Every row belongs to one group in each of 5 separate groupings. Each group adds its own fixed numbers to the row, and there is some noise. The rows also spread widely along 15 directions, which tell nothing about the answers.
(in the rows, 128 means zero)
Some rows, each with its group in each grouping after it:
[113 110 137 129 159 133 174 109 139 131 134 111 129 147 153  86 109 144
  93  92 177 142 128 146 116  87 130 159 133 124 158 102 131 101 141 117
 147 124 128 148 131 155]  (1) F sini K_694 pafu
[101 114 115 110 114 137 137 110 127 135 118 137 144 112  99 103 123 112
 105 137 123 153 156 126 101 113 117 135 110 124 119 142 139 140 127 127
 111 142 153 122 127 124]  (2) D Tupo K_287 kepek
[ 86 136 117 143 129 125 153 138 138 124 153  77 136 128 180  97 123 138
 122 127 112 114 152 133 121 147 120 162 118 154 139 120 122 146 119 106
 145 164  98 158 127 151]  (1) Q Gusal K_163 Kibi
[109 137 102 107 127 146 123 125 101 145 112 124 125 127 125 116 136 146
 117 144 123 128 164 140 107 147 161 148 121 143 113 121 111 140 135 147
 129 140 121 154 105 121]  (0) D kimup K_287 latuk
[133 103 127  95 132 126  87 140  85 140 131 115 148 154 136 118 138 139
  94 117 173 121 112 153 138 139 149 139 170  82 144 118 147 105 127 116
 131 108 131 145 114 127]  (0) Q Nabob K_163 pafu
[127 167 135 139 111  90 126  88 123 177 134 142  81 119 134  91  85 129
 144 115 132 148 123 125 112 133 139 136  98 170 119 125 119 107  92 123
 100 137 143 113 112 108]  (2) F sini K_694 Kibi
[132 111 130  76 104 109  79 110  72 140 126 142 143 124 108  92 127 134
 110 142 144 150 107 156 126 130 167 128 152  94 137 130 143 102 127 107
 101 105 144 118 111 114]  (0) Q Tupo K_287 latuk
[ 94 157 104 138 114 121 169 132 100 151 112 115 109 112 140  97 121 122
 140  98 161 120 149 160 117 129 130 176 101 147 101 102 111 122 117 147
 159 135 129 145  96 138]  (2) Q kimup K_694 kepek
[168 156 117  97 123 120  95 123 121 155 145 156 158 121 109  88 117 121
 131 161 116 157 155 131 122 148 136 138  93 116 109 128 130 133 116 115
  83 111 143 138 104  92]  (1) Q Gusal K_287 latuk
[121  91 133 105 112 138 113 112 145 156 157  92 165 150 144 103 106 113
  96  97 146 151 135 108 137 140 112 112 147 128 150 161 113 133 113 109
  95 147 167 135 122 127]  (2) F Nabob K_287 latuk
[143 131 150  63 122 165  89 119 144 103 144 163 166 137 134 104 128 122
 116 147 140 140 162 154 102 125 165 119 112  83 130 160 150 171 100 137
 119 132 129 139 119 154]  (2) Q Gusal K_694 kepek
[105 155 116 142 113 113 143 166 130 125 149  88 131 135 172 115 129 136
 158 127 112  96 129 125 130 171 120 156 117 149 124 120 109 147 125 123
 133 151  89 147 101 142]  (2) Q Nabob K_163 latuk
[176 121 166 107 130 169 106 131 158 155 110 103 139 193 120 167 120 148
  89 133 180 152 132  98 115 166 141 103 138 101  96 163 114 156 103 150
  90 131 150 163 116 122]  (2) Q kimup K_287 Kibi
[139 119 144 154 192 112 114 146 144 137 130 104 126 158 183 124 106 152
 104 158 149 114 167 143 142 127 126 172 121 110 151 100 163 139 132 124
 133 159 109 143 131 107]  (2) D Tupo K_694 latuk
[ 74  79 143 136 114 127 130 138 128 121 129  71 135 124 146 133 145 110
  53  96 164 101 141 134 107 138 107 133 154 100 139 151 182 145  82 104
 160 169 133 135 159 159]  (2) F sini K_163 Kibi
[106  94 110  95 128 132 100 112  78 118 123 141 128 123 117 113 127 149
 119 139 127 143 123 155 118 113 176 120 168 119 167 125 142 106 165 141
 138 117 137 120 121 114]  (1) F Gusal K_287 kepek
[117 149 127 174 137 131 134 144 131 143 128 142 109 140 145 150 142 140
 151 144 133 139 105 103 111 127 101 125 142 129  98 140 172 133 140 125
 156  96 133 166 154 115]  (2) F sini K_163 latuk
[114 122 164 127 125 161 140  91 111 122 110  93 112 136 186  87 123 143
  97 155 180 146 132 166 114 119 154 157 141 114 103 136 151 126 105 126
 170 120 143 163 146 139]  (2) D kimup K_694 pafu
[116 114 123 109 147 101 119 138 129 151 136 153 149 143  94 127 140 148
  98 112 142 144 114 115 106 118 120 127 132 106 149 110 152 104 149  98
 104 106 115 148 135 131]  (1) Q kimup K_287 latuk
[129 109 157 122 157 159 119 117 145 117 145 152 143 148 152 121 134 143
 108 132 157 152 125 132 103  96 131 118 147  97 147 145 180 133 137 120
 153  99 140 159 162 140]  (1) F kimup K_694 kepek
[ 96 154 127 137 114 101  73 150 103 155 140  66 115 146 210 125 136 143
 138 160 119 100 125 135 139 190 143 148 139 145 100 129 127 144  91  96
 135 156  98 174 117 126]  (2) D Gusal K_163 latuk
[146 148 159 106 114 111 128 120  98 120 103 145  96 142 114 105 118 134
 127 136 164 137  92 156 114 118 154 140 118  90 101 124 149 106 112 136
 129  98 127 115 108 128]  (0) D Gusal K_163 pafu
[ 94 128 142  97 116 136 128 130 158 111 148 141 138 147 143 115 123 123
 133 116 129 143 115 117 109 104 127 113 121 120 132 157 127 159 126 118
 125 142 122 141 119 179]  (2) F sini K_287 latuk
[135 118 147  93 112 133 135 146 127  98 150 106 151 156 157 105 117 127
 134  98 155 120 108 147 138 129 142 130 141  96 149 137 122 137 135 131
 135 129 122 129  94 158]  (0) Q Gusal K_287 latuk
[143 133 123 153 130 162 140 117 159 170 151 109 142 149 164 145 122 139
 133  90 146 129 145  93 108 159 126 106 149 158 136 148 120 143 119 149
 128 129 148 162 134 120]  (2) F sini K_694 latuk
[105 104 111 136 143  88 155 126  98 122 158 106 152 114 151  56 113 134
 124 131 126 132 117 151 150 109 106 175 141 124 178  91 147  85 175  86
 131 117 122 121 128 114]  (2) Q Nabob K_287 latuk
[145 137 133 126 162 144 122 167 159 142 110 125 143 169 112 146 133 135
  93 156 149 138 169 111 111 135 113 145  90  97  90 125 128 166 119 136
 100 143 116 167 110 134]  (1) F Tupo K_287 pafu
[122 143 150 137 145 101 104 161 148 118 145 143 112 150 158 135 103 118
 149 133 127 127 122 131 138 113 106 137 104 106 127 131 164 148 117 125
 139 140 124 121 116 127]  (1) D Gusal K_694 kepek
[153 150 118  94  94 174 105 110 105 155 150 132 141 129 159 117 133 129
 158 110 143 127 150 137 111 172 183 107 141 145 118 151  98 148 109 170
 131 114 153 151  89 116]  (2) F kimup K_287 latuk
[ 76 125 118 129 148 102 131 164 102 116 107  63 117 155 172 109 133 156
 106 172 133 111 134 154 139 136 134 185 124 123 112  93 116 133 149 107
 143 164  80 169 110 151]  (2) D Gusal K_287 pafu
[125 119 141 146 137 108 182 125 126 110 106 112  95 139 115 118 100 155
 127 113 150 130 111 139 118 114 142 149 125 131 147 106 125 106 155 154
 136 135 113 104 109 124]  (1) Q Gusal K_287 latuk
[116 123 132  95 112 154 116 143  88 125 109  92 151 146 148 117 169 138
  99 142 174 127 101 150 105 145 155 137 157  88  88 129 131 125 127 110
 155  88 123 195 124 165]  (1) F sini K_287 kepek
[123  94 133  92 149 137  97 102 120 161 127 138 167 136 112 100 146 132
  47 129 162 154 154 133 103 118 130 134 140  86 135 131 175 115 118  88
 110 111 149 163 159 121]  (0) D kimup K_287 latuk
[ 92 120 119 151  91 113 134 111 101 129 133 122 107  98 132 129 124 136
 139 126 105 124 113 124 106 148 134 113 152 155 145 143 161 118 131 134
 145 132 139 107 147 104]  (2) D Gusal K_694 Kibi
[127 150 147 139 134 110 128 167 155 130 161 122 140 155 169 123 122 111
 143 103 145 115 116 120 131 130  91 136 109 103 118 139 151 147 109 108
 138 126 120 152 123 153]  (0) F Gusal K_694 kepek
[182 132 160 143 121 110 122 143 127 153 143  90 148 151 147 123 123 115
 116 119 169 120 107 115 130 169 110 124 133  96 113 139 150 116 105 114
 108 103 147 139 127 100]  (2) F Gusal K_287 kepek
[136 129 140  75  96 124  89 134  90 131 155  78 181 141 184  59 136 114
 115 150 155 135 111 160 148 159 146 146 138  90 113 139 118 125 109  78
 115 112 134 170 103 148]  (2) F Gusal K_287 latuk
[152 158 143 100 150  79  73 121  98 189 133 141  94 178 168 114  95 150
 142  91 190 129  91 153 147 127 176 138 135 120 138  91 107  85 105 123
 111 111 124 143  78 125]  (2) F sini K_694 Kibi

New rows. What belongs after each?
[127 131 139 112 105 130 147 140 108 122 136 116 130 133 146 121 142 128
 134  79 170 107  94 143 107 136 152 123 147 110 134 122 130 117 123 138
 158  99 122 140 105 160]  (1) F sini K_287 latuk
[165 109 136 130 167 111 110 136 124 128 149 143 152 131 118 109 117 133
 100 144 137 130 147 138 128 126 116 148 130  89 167 110 185 109 139 114
 114 110 131 113 138  86]  (1) Q Nabob K_163 kepek
[133 130 126 111 154 112 131 122 104 154  98  82 126 175 143 103 121 184
 106 161 149 149 102 131 126 143 164 156 141 132 124  91  85  88 169 107
  99 114  98 178 108 126]  (1) D Gusal K_287 latuk
[104 138 122 125 125 133 120 134 126 150 123  96 132 137 162 108 125 122
 111 130 154 128 162 145 128 143 128 159 113 123  96 130 127 151  97 123
 140 153 133 166 113 136]  (2) Q Gusal K_287 latuk
[137 112 163  81 147 126 110 119 129 109 116 113 128 163 136 119 124 162
  85 142 155 125 116 146  99 127 181 131 135  96 151 117 129 122 131 119
 111 130  94 137 119 156]  (1) D sini K_287 kepek
[139 138 116 166 138 142 157 119 149 188 129  99 119 167 137 147 114 160
 135  89 148 140 120  83 120 159 115 122 151 170 124 129  98 113 139 142
 109 118 140 164 125 104]  (0) Q Nabob K_163 latuk
[101 144 117 150 155 104  79 146 116 171 114 161  76 155 130 161 111 141
 141 131 134 138 134 119 132 114 128 132 127 136 111 125 150 136 118 140
 131 145 134 137 115 105]  (0) F Tupo K_163 Kibi
[149 136 132 161 137 122 166 125 134 154 111  94 115 148 119 134 122 156
 113 131 145 132 125 100 103 162 127 132 127 145 118 121 118 114 141 140
 106 122 122 149 132 105]  (2) F Gusal K_287 Kibi
[177 157 139 143 123 130 150 150 144 187 153 132 141 151 147 134 118  94
 139  34 208 112 135 123 127 147  97 130 108 109 110 120 130 124  83 157
 138 102 168 144  90 120]  (2) F kimup K_694 pafu
[150 165 143 113 131 126 135 116 152 146 147 137 130 154 147  87  98 140
 149 136 135 153 134 125 124 131 134 146  93 139 119 131 102 135 118 123
  95 130 120 143 101 130]  (2) Q kimup K_163 latuk
[107 106 158 126 160 107 128 160 174 118 146 100 153 166 152 126 127 125
  76 119 148 127 127 114 122 114  83 142 114  86 142 128 167 143 118  81
 124 150 110 152 144 162]  (1) D Gusal K_287 Kibi
[153 127 140  98 120 121  49 145 110 156 139 107 153 159 157 141 127 133
 117 149 141 124 126 127 136 178 148 115 145  98 120 147 137 139 103 115
  99 129 136 149 113 109]  (2) D Gusal K_694 kepek
[140 147 148 133 116 110 134 123 127 160 123 147 101 134 120 141 128 125
 130  78 176 118 108 124  98 135 141 116 125 118 113 126 149 116  96 146
 133 105 138 128 117 127]  (2) F sini K_287 latuk
[112 141 129 146 105 169 181 126 147 113 142 120 139 127 156 115 127 117
 158 105 138 135 131 120 105 125 110 124 124 140 113 158 129 153 134 153
 166 118 146 150 132 150]  (2) F Gusal K_694 kepek
[140 123 143 155 124 125 144 123 155 166 166 124 142 152 148 115  99 102
 136  87 156 165 107  91 142 116  66 113 129 129 125 152 144 122 125 111
 119 110 187 138 131 107]  (2) F kimup K_287 Kibi
[ 90 112 117 133 167 131 150 129 129 129 112 113 113 139 141 109 118 148
  98 138 144 131 177 148 119 107 140 170 115 136 140 107 129 139 145 144
 144 168 112 148 121 136]  (2) F kimup K_287 latuk
[136 171 142 127 106 136 110 131 121 123 130 130  86 138 167 136 107 136
 177 142 128 115 137 146 121 159 174 127 114 144 101 141 118 163  97 173
 144 143 120 128  89 120]  (2) Q Gusal K_287 Kibi
[117 165 166 139  90 123 166 134 145 127 115  79 108 144 146 109 131 128
 126 136 147 137  93 114  97 155 119 135  97 132  65 149 112 139  89 108
 123 123 114 164 123 164]  (1) F Gusal K_287 Kibi
[ 92 120 122 118 100 122 128 131  88 111 131 116 110 116 148 112 122 137
 146 124 128 117 124 155 124 137 162 138 142 138 145 135 125 131 134 151
 154 148 122 114 105 135]  (2) F kimup K_694 latuk
[160 110 164 119 137 159  96 118 141 120 139 120 125 144 153 152 128 146
 107 127 148 102 158 132  97 168 179 101 152 111 158 152 157 156 101 169
 129 138 126 120 132 113]  (2) F Nabob K_287 kepek
[119 100 107  93 113 147 105 137 105 142 142 122 171 133 127 118 129 117
 111 111 138 141 135 131 130 133 123 123 147 111 143 140 130 129 141 128
 126 123 161 140 112 124]  (1) D kimup K_694 kepek
[146 161 184 131 115 124 136 108 131 127 113  85  85 156 183  91  97 138
 133 165 160 139 106 142 126 148 149 153 106 129  85 134 116 131  91 124
 123 129 126 139 108 129]  (2) D Nabob K_287 Kibi
[141 145 151 141 123 127 126 147 129 138 149 130 132 130 168 130 143 115
 131  90 174 106 114 138 111 139 122 129 133  98 118 129 173 131  94 124
 168  95 134 155 130 141]  (1) F sini K_694 latuk
[112 116 128 162 137 124 128 138 106 143 102  96 106 158 152 139 116 159
 134 158 145 147 106 121 140 133 131 139 159 134 114 129 129 119 159 135
 138 127 136 154 130 108]  (2) F Tupo K_694 latuk
[158 165 151 146 112 123 165 113 118 137 129 105 127 145 157  79 120 152
 157 159 148 166  68 125 123 137 125 144 128 130  88 123 121  94 149  98
 122  63 132 171 130 117]  (1) Q Gusal K_287 latuk
[156  92 166 122 127 123 128 141 124 107 116  95 134 166 110 124 104 139
  99 163 149 160  97 116 141 130 118 124 140  90 128 149 138 124 155 123
 100 126 147 118 122 109]  (1) F kimup K_287 latuk
[138 135 120 107 128 127 117 126 142 168 125 135 121 152 117 146 115 138
 125  87 145 116 151 116 108 155 154 116 120 142 138 123 100 136 112 164
 101 147 128 124  87 119]  (2) D Nabob K_287 latuk
[100 126 148 101 104 167 128 118 130 113 126 131 140 140 159 107 136 121
 124 127 167 151 114 147 114 105 135 129 141  99  99 160 147 153 107 120
 165 112 145 168 135 175]  (2) Q sini K_694 latuk
[160 147 166 144 103 131 117 130 146 127 151 127 125 127 145 123 116 113
 137 143 133 129 129 114 115 164 119 114 113 115 108 164 161 150  85 134
 116 122 146 116 132 106]  (2) F Nabob K_694 pafu
[134 127 154 106 115  95 102 127 104 129 125 122 123 142 137  91 103 121
 119 143 149 146  99 146 145 122 127 143 122  93 119 135 150 112 115 103
 113 123 142 118 114 120]  (0) D Gusal K_694 latuk
[123 113 120 102 136 146 111 114 123 155 130 112 163 138 139 101 139 131
  84 133 154 140 163 134 111 142 142 135 133 111 125 135 134 136 114 116
 117 131 139 172 130 130]  (2) F Gusal K_287 latuk
[107 124 118 134 135 119 153 124 118 117 131 143 126 107 130 109 130 137
 125 120 127 115 136 142 103 115 134 146 129 127 155 112 162 119 146 134
 151 126 118 119 136 128]  (2) D sini K_694 latuk
[133 166 141 124 105 114  96 106 127 177 134 141 107 148 145 140 128 164
 154 122 137 140  85 104  97 163 163 100 146 152 113 137 119 113 109 115
 104  98 117 161 132 127]  (2) Q sini K_694 latuk
[104 136 146 122 103 152 124 144 137 125 142 131 145 142 171 123 145 110
 146 113 157 133 103 129 121 125 106 121 141 101  99 157 156 151 109 119
 167 101 146 165 132 158]  (2) D Nabob K_694 latuk
[107 137 119 108 118  89  92 141 112 153 158 117 127 132 155  97 102 115
 127 116 127 128 128 137 143 136 126 144 112 133 138 122 122 126 102  97
 111 155 129 127  97 136]  (1) F sini K_694 Kibi
[120 143 150 140 107 107 112 121 120 148 153 151 106 124 169 106 103 100
 159  83 159 134 105 141 134 110 118 125 130 119 125 144 166 123  90 123
 155 116 164 113 120 124]  (0) F Tupo K_694 latuk
[129  88 117 112 162 112 125 135 149 151 141  94 176 161 111 124 129 158
  65 121 125 127 153  99 112 155 127 125 138 121 181 117 117 120 155 104
  68 157 101 146 134 126]  (2) F Gusal K_287 latuk
[139 106  96 116 128 139  90 148  85 155 139 129 176 124 117 137 163 134
 107 136 136 116 138 124 116 169 135 119 170 102 143 128 157 116 150 126
 122  93 140 159 136  96]  (2) F Nabob K_694 kepek
[171 131 149 142 142 126 107 150 138 159 147  97 133 182 176 165 118 143
 136  98 164 110 105 106 140 169 128 108 157 115 137 129 131 126 125 139
 124 115 137 151 111 106]  (2) D Gusal K_287 Kibi
[142 134 137 133 138 145 139 146 144 121 153  90 128 156 176 145 121 161
 138 110 120  85 147 120 115 178 157 130 139 150 166 128 111 151 134 159
 131 158  90 134 106 130]  (0) D kimup K_163 latuk
[ 95 134 106 101 128 115 142 159 126 157 122 106 142 152 124 112 123 117
 104  79 167 123 148 139 128 125 111 167 102 118 110 110  98 133 115 123
 124 156 122 158  88 166]  (0) Q kimup K_694 kepek
[ 90 135 125 133 141  98 135 162 142 121 141 103 131 150 155 114 121 131
 131 142 124 126 120 125 134 116  98 161 110 123 120 117 130 142 141  96
 128 153  99 152 120 156]  (2) Q sini K_287 kepek
[ 83 144 101 141 125  91 112 149  97 157 131 158 127 120 123 110 146 115
 142 133 131 145 106 129 128 109  95 145 124 115 102 121 169 111 133  93
 143 100 136 159 135 123]  (2) F Gusal K_163 latuk
[141 126 167 129 129 162 107 104 102 109 110  78 114 140 201 106 125 165
 111 194 161 129 142 171 123 161 190 151 157 111 111 144 153 144 106 139
 162 130 120 164 143 118]  (2) Q Gusal K_694 latuk
[110 136 141 161 142 103 141 163 123 116 136 115 118 164 162 149 143 170
 155 138 131 118  64 111 119 138 124 121 161 121 141 118 150 110 171 111
 148  97  88 162 147 142]  (2) F Gusal K_694 Kibi
[157 167 141 100  97 125 151 113 105 132 146 131 157 109 132  50 140 117
 128 139 148 139 112 147 104 147 131 155 104 106 101 121 136 107 109  90
 112  71 129 155 119 134]  (0) Q Nabob K_287 Kibi
[162 119 133  97 143 155 112 137 122 143 134 117 175 164 135 126 144 155
  96 138 163 136 133 127 116 155 145 130 150  92 136 126 132 127 143 121
 112 103 124 176 127 130]  (2) Q kimup K_694 Kibi
